The rows come from 4 hidden closed curves, with some noise, and rows from the same curve form a group. Each curve winds through 8 dimensions. The rows are also pushed far along 6 directions, which tell nothing about the answers.
In the rows, zero is written as 128.
Known rows, each followed by its group:
[151 156 102 133  98  72 116 114  92  92 169 118 135 126 145 131  82 198
 119 206 161 177 149 121 131]
j_61
[ 95  84 135 128 129 124 126 116 121 124 139 120  94  96 113 129 118 115
 111 124 157 174 133 150  92]
j_543
[134 146 146 161 113 108 120 174 137  77 159 126 150 150 124 167 140 186
 154 153 188 110 124  81 167]
j_100
[117  80 142 119 118 140 156 191 134 115 156 149 107 107 125  88 128 108
  99 126 123  58  98  92 128]
j_100
[166 151 129 101 136  97 116 146 126  72 154  94 166 122 101 150 110 139
 137 155 198 164 124 127 148]
j_543
[139 107  99 147 107 128 128 106 123 110 111 147 139 159 155  97 158 172
 112 131  85 110  97 115 133]
j_945
[123 152 134 128 116 124 115 150 127 117 132 154 135 125 128 116 142 154
 127 117 165 111 136  80 142]
j_945
[130 137 163 131 116 111 164 248 146  83 213 116 133 123 137 120 137 112
 164 144 210  72  70  50 148]
j_61
[123  82 122 111 136 148 145  87 152 146 117  97 134 139 136 106 161 101
 131  92 106 182  87 166  92]
j_61
[110 156 126 140 113 100 114 184 122 155 153 149 133 158 135 205 138 140
 118 168 109 126  72 102 178]
j_945
[123 120 111 143 105 107 126 153  96 123 142 159 106 132 151 110 121 144
 104 154 126  61 141  65 174]
j_543
[118 131 112 164  83 110 146 141 126 181 123 130 121 161 141 200 138 143
 144 147 109 125 133  89 169]
j_100
[ 87 113 188  98 174 187 130 191 160 162 135 148  78  87  81 116 103   8
  98 102 107  94  93 177 116]
j_61
[121 163 131 153 110  96 141 190 111 141 178 137 116 136 156 170 112 143
 148 176 124  85 120  84 152]
j_543
[ 77  67 104 129 118 103 138 111 122 197 151 125 112 128 166 151 142 141
 101 136 125 184 110 128 105]
j_61
[148 125 148 121 133 149 150 160 152 103 132 126 148 118 126  95 150 129
 143  92 130  83 116 107  99]
j_61
[141 128 125 114 109 126 141 169 126 117 128 142 125 119 106 125 116  98
 113 136 140  92 109  98 160]
j_945
[142 113 100 109 121  99 132 111 115 119 148 103 134 115 131 134 118 139
 117 153 137 193 106 156 103]
j_945
[129 119 158  79 171 152 131 163 141  78 149 125 118  64  90  61 117  63
 122  91 200 118 118 145  90]
j_945
[132 186 133 112 125  81 116 172  84 136 159 139 125 118 131 173  64 118
 115 195 130  91 145 105 167]
j_945
[128 131 128 131 128 147 104 107 124 100 121 150 114 134 140  60 147 138
 114 111 124 116 126 113 130]
j_61
[143 124 118 138 134 123 140 165 145  87 150 131 166 135 135 127 177 179
 164 109 175  92 115  88 140]
j_543
[125  91 117  98 121 125 138 105 118 129 114 132 141 112 139  83 138 140
 102  99 127 123 135 109  96]
j_100
[153 151 109  99 142 121 114  54 101  89 103 105 121  89 103  90  91 102
 134 127 156 199 162 192  85]
j_61
[135 129 127 115 128 134 130 123 135 107 111 133 145 122 104 129 134 129
 129 119 124 143 103 155 114]
j_61
[156 126 130 127 159 157 126 127 142  85 133 116 130 122 132  74 161 127
 149  91 123 100 129 133 105]
j_945
[116 112 148  93 135 146 120 131 114 133 103 156  99  90  88 108  79  82
  72 130  89 104 138 159 116]
j_543
[137  88 102 111 116 129 137  90 134 124 107 114 137 122 122 104 148 130
 114 104 143 175 119 135 110]
j_945
[135 109  85 117 131  99 131  88 109  95 147 116 139 110 140 109 141 170
 141 138 156 186 120 156  93]
j_543
[130 141 143  99 114  95 138 146 101  89 156 122 126 102 117 107  73 118
 124 162 183 121 139 107 132]
j_100
[120  90 142 135 123 105 136 134 142 107 178  82 131 109 122 151 111 162
 131 151 208 204 142 137  94]
j_61
[148 103 138 102 135 120 131 121 121  73 160  97 131  88 133  66 117 148
 113 120 163 152 141 127  58]
j_100
[133 125 126  99 123 128 132 121 133 135 129 115 122 105  92 141 111 101
 125 128 150 184 126 159 117]
j_100
[153 169 137  97 143 118 102 144 123  53 155 136 155 105 120  77 136 172
 132 122 180 131 126 111 107]
j_543
[134 146 111 141 113 136 120 143 118 160 121 170 126 167 178  94 158 149
 108 126  55  50 117  66 167]
j_61
[106  82 151 129 115  82 146 171 129 114 199  77 128 114 128 182 104 139
 119 174 200 189 101 117 104]
j_100
[156 149 118 101 154 143 118  94 127  90  97 129 137  94  90  87 110 110
 134 109 157 141 160 174 112]
j_945
[129 167 153  96 146 120 115 124 101 126 117 120 114 105  97 147  57  65
 111 159 110 139 134 177 121]
j_100
[107 120 169 100 141 119 137 170 122 101 149 131 133 103 112 118  90  98
 117 137 172  90 116 116 125]
j_100
[141 148 155 102 141 160 141 156 159  92 115 118 144 117  87 116 165  75
 172  69 162 120  89 129 120]
j_543
[136 140 129 150 104 118 139 166 130 151 120 129 139 162 138 177 144 122
 134 133 107  85 109  75 174]
j_945
[102 106 123 145 148 109 126 152 131 165 162 118 111 118 123 202 103 124
 114 174 129 167 118 177 130]
j_61
[141 118 107 107 106 110 110  64  91  68 129 138 116  89 123  51  94 193
  99 144 149 177 174 142  75]
j_543
[130 122  71 141  83  84 127  84 113 149 127 127 147 156 146 171 152 205
 134 157 132 207 122 119 146]
j_100
[128 125  93 162 129 153 113  42 146 129  71 132 153 186 155 115 219 173
 175  71  93 156 117 140 136]
j_100
[122 148 149 115 157 165 107 124 138 113 108 153 124 124 123  77 150 105
 133  86 116  96 124 135 119]
j_945
[137 130 139 123 140 122 131 102 141  87 119  95 164 125 109 135 136 140
 172 104 211 161 153 131 123]
j_100
[137  99 127 147 106 112 140 138 143  83 139 106 151 146 114 155 142 164
 140 142 172 156  97 119 137]
j_61
[147 162 106 154  91 124 114  98 102 112 100 160 119 149 135 117 126 180
 130 145  89 106 156 104 154]
j_543
[139 167 132 133 128 129 109 114 117 129 117 127 126 138 130 142 122 131
 131 136  83 138 128 143 117]
j_543
[135 137 107 118 125 109 134 147 100 111 137 159 117  94 121 110  90 138
 108 160 133  89 146 126 133]
j_61
[136  87  94 136 117 114 122  80 118  97 124 118 143 141 161  81 173 185
 126 104 160 147 144  90 123]
j_543
[148 137 146  96 117 121 135 134 130 106 124 101 144 116  99 131 109 100
 133 121 173 147 132 114 130]
j_100
[157 166 104 162 124 140 124 115 152 124 109 126 164 183 140 154 191 171
 190 106 123 117 127 106 180]
j_543
[172 215 117 133 133 109  96 131 133 135 116 108 168 146  97 231 131 153
 165 145 139 179 154 142 166]
j_945
[161 129 118 106 135 137 127 109 132 109 110 117 158 133 140  84 149 138
 122 100 111 119 126 118 110]
j_61
[171 203 133 126 143 148 112  98 141  84  77 129 179 142 109 114 152 148
 189  80 160 100 172 117 147]
j_100
[ 90 101 115 154 102 137 134 122 105 199 111 169  61 119 145 128 103 105
  80 148  43 101 142 133 122]
j_945
[128 145 101 152 111 126 122  93 110 165 106 144 102 123 135 144 112 143
 120 144  86 146 167 145 120]
j_945
[142 171 120 138 131 121 128 119 107 169 122 121 112 134 143 155  94 105
 138 154  78 110 163 139 140]
j_543
[ 78  41 136 157 104 129 137 176 153 160 141 138 121 172 146 172 185 136
  91 122 108 117  44  83 162]
j_945
[167 179 117 146 100 113 131 151 111  70 144 136 134 147 142  96 129 148
 160 152 150  81 122  74 169]
j_61
[171 146 146 100 169 142 139 122 158 107 111  60 165 114  79 176 127  68
 173  98 154 179 121 193  99]
j_543
[156 167 102 133 104 130 108  62 129 159  63 123 161 166 123 170 157 160
 141 106  87 180 153 130 140]
j_100

New rows, each followed by its group:
[121 164 126 171  98 147 117 144 123 155  96 170 112 190 157 134 167 115
 131 121  56  53  93  69 197]
j_61
[145 161 142 110 141 124 113 123 118  95 138 113 127 105 108 125 100 121
 129 140 131 160 128 163  94]
j_543
[100  97 134 102 143  94 140 151  90 123 188 123  79  58 123 108  39  95
  89 186 170 135 156 157  91]
j_945
[114  32 135  94 136 128 145 123 128  63 162 111 112  83 117  48 127 127
  90 115 173 152  97 144  66]
j_543
[162 166 105 119 131 133 129 106 130  92 119 136 167 136 150  79 180 181
 173  89 128 112 130 107 106]
j_543
[108 144 105 139 103 116 106  78  98 181  95 143  99 149 134 165 110 116
 108 152  71 169 137 144 150]
j_543
[133 149 106 146  92  81 107 119  77 128 134 159 137 156 174 134 104 213
  93 187  85  91 156  71 156]
j_945
[132 117 132 125 112 116 126 153 140  97 134 130 156 137 103 158 143 162
 129 131 167 137 104 107 152]
j_543
[129 150 143 108 116 113 138 131 101 129 123 128 116 115 115 127  73  85
 125 152 131 108 142 124 141]
j_100
[164 135 100  93 135 112 122 131 118 100 146 116 130  82  97 116 112 129
 115 137 173 172 146 144 112]
j_945
[103 117 149 130 108 122 125 171 139 134 152 143 131 133 131 145 150 155
 112 124 146 131 101  84 127]
j_100
[132 139 176  89 159 171 145 185 152 125 137 127 113  86  97  81 116  35
 130  82 151  72 126 122 112]
j_61
[132  97 141 117 121 141 128 106 168 118 115  87 166 147 117 138 192 142
 147  68 172 202 100 114 103]
j_100
[ 76  40 136 144 108 142 136 106 129 144 133 129  80 130 147  94 145 123
  91 113 101 147 105 128  93]
j_543
[135 113  97 146 123 101 125  76 126 146 120  98 155 143 146 178 141 192
 142 137 127 194 159 148 108]
j_543
[144 154 135 118 141 137 136 166 149 125 142 114 133 117 101 157 141  95
 158 116 142 141 102 144 126]
j_100
[142 111  98 127 130 127 134 109 133 106 133 120 134 122 140  93 176 144
 152  95 158 146 122 115 111]
j_100
[151 133  98 136 106 113 118 122 120  80 145 149 148 147 154  80 149 208
 125 147 143 114 124  90 150]
j_61
[151 137 132 126 116 101 123 107 140  97 137  79 179 148 121 165 138 179
 161 129 202 197 147 113 131]
j_945
[114 135 158 109 134 151 116 154 116 135 105 166 100 102 101 101  86  78
  82 123 107  64 149 120 138]
j_945
[127 161 134 125 132 111 125 152 114 152 130 126 137 150 141 171 123 104
 138 143 105  96 114 105 164]
j_945
[117 108 153 120 114 100 134 161 107 105 167 117 106  87 112 135  63 125
  91 174 166 140 140 127  98]
j_61
[ 91  80 156 138 146 138 125 131 152 125 138  95 114 135 108 167 146  86
 133 114 163 182  86 160 123]
j_100
[175 168 121 114 125 121 119 137 132 101 116 112 171 140 115 140 153 142
 153 106 160 119 140  86 157]
j_945
[163 138 124 103 123 124 144 139 138  78 152 110 158 125 133  78 144 143
 153 118 165 130 104 110 115]
j_61
[128 162 129  96 135 131 108  86 122 136 108 127 121  90  92 125  92 108
 119 123 151 205 161 180  92]
j_945
[163 173 137 100 133  90 123 123 137 102 152  61 183 132 111 185 122 139
 175 137 207 217 131 132 122]
j_945
[155 148 147 102 144 136 137 132 134  86 134 109 143 109 109  98 110 108
 147 122 142 124 123 151 101]
j_100
[126  76  86 127 135 113 136  75 113 140 132 110 132 137 182  84 161 155
 122 112 116 143 135 119 103]
j_543
[ 75  94 131 152 119 142 153 167 133 179 134 154  74 132 127 161 140  67
 133 126  99  90  85 126 158]
j_543
[109 114 137 120 129 110 146 152 119 128 164 114 110  98 129 140 114 114
 132 138 152 148 115 135  89]
j_543
[115 127 145 134 107 125 125 153 133 144 122 142 130 144 114 169 119 133
 105 146 104 125 105 121 147]
j_61
[147 172 106 169 102 112 111  85 131 149  96 112 150 177 118 223 137 174
 163 154 104 190 145 153 165]
j_100
[136 177 142 157 129 128 128 161 148 146 139 110 127 140 106 212 126 113
 172 146 139 150 126 146 152]
j_945
[110 151 122 152 109 116 118 126 103 203 121 152  84 128 128 190  60 121
  94 190  65 125 178 148 154]
j_61
[119 102 122 146 128 131 142 159 116 158 133 139  99 142 145 143 124  95
 112 144  65  58 113 113 161]
j_945
[134 129 104 130 138  92  99 120 119  71 162 122 154 119 133 126 142 197
 126 153 206 188 122 131 121]
j_61
[ 89  94 147 111 121 108 144 164 119 130 180 125  88  80 113 128  70  94
  92 171 172 173 103 155  90]
j_945
[115 146 138 124 127 117 103 133 114 115 123 149 132 134 118 144 118 141
 111 143 137 127 122 122 149]
j_100
[118 135 109 138 138  99 105 141 123 116 157 134 140 130 138 155 145 169
 126 151 173 163 111 126 141]
j_61
[ 95 116 145 117 138 124 126 119 102 150 120 144 101 109 135 112  80  92
  90 147 101 108 136 148 110]
j_945
[157 189 105  95 120 115 129 112  78 143  99 158 102  92 103 114  39  80
 102 174  75  95 170 162 139]
j_61
[141 113 104 143 134 123 135  96 141 145 120  88 152 162 151 155 170 134
 164 109 135 156 130 125 142]
j_543
[140 137  91 132  93  84 117 101  83 102 139 153 145 155 181  87 127 218
 108 169 102 106 130  77 143]
j_945
[144 139 131 113 145 140 128 120 146 155 117 110 141 131 111 156 116 107
 126 130  92 158 121 178 118]
j_61
[ 92 114 166 104 124 114 143 216 135 159 177 128 113 115 114 172 101  65
  99 157 149 122  63 110 144]
j_61
[137 127 147 103 175 168 115 142 156 127 104 115 130 111  82 138 148  59
 133  75 137 122 127 160 135]
j_945
[110  89  98 142 135 134 127  44 110 178 110 115  99 135 181  94 142 136
 116 112  56 162 155 160  77]
j_543
[122  85 123 113 156 124 140  98 126 108 150  95 117  91 135  87 122 116
 135 115 173 165 144 162  73]
j_945
[103 135  99 186  80 125 129 101 115 176  97 159 101 181 158 161 155 149
 140 140  74 117 122  96 178]
j_61
[137 178 124 135 121 116 104 158  92  98 145 165 104 125 143  92 112 133
 119 156 122  62 139  80 164]
j_543
[131 160 120 115 149 120 109 141 113 166 125 147 126 107 121 160  91 124
  96 155  94 120 156 154 131]
j_61
[137 147 104 140 104 120 121 134 120 138 129 158 140 149 156 130 161 190
 121 134  78 114 112  98 128]
j_100
[ 86  94 152 134 135 125 113 164 134 112 185 135  97 111 139 102 130 137
 103 142 180 148 107 113 114]
j_61
[110 140 101 154  96 104 128 116  91 158 126 149  93 136 153 143 120 137
 130 153 107 116 150  97 149]
j_543
[ 89  99 131 130 128 114 131 132 111 154 131 141  98 122 113 167  83  99
  98 171 108 131 115 164 146]
j_100
[102 108 107 140 119 129 110  66 115 169  97 135 114 137 159 121 162 153
 113  96  96 168 149 122  97]
j_100
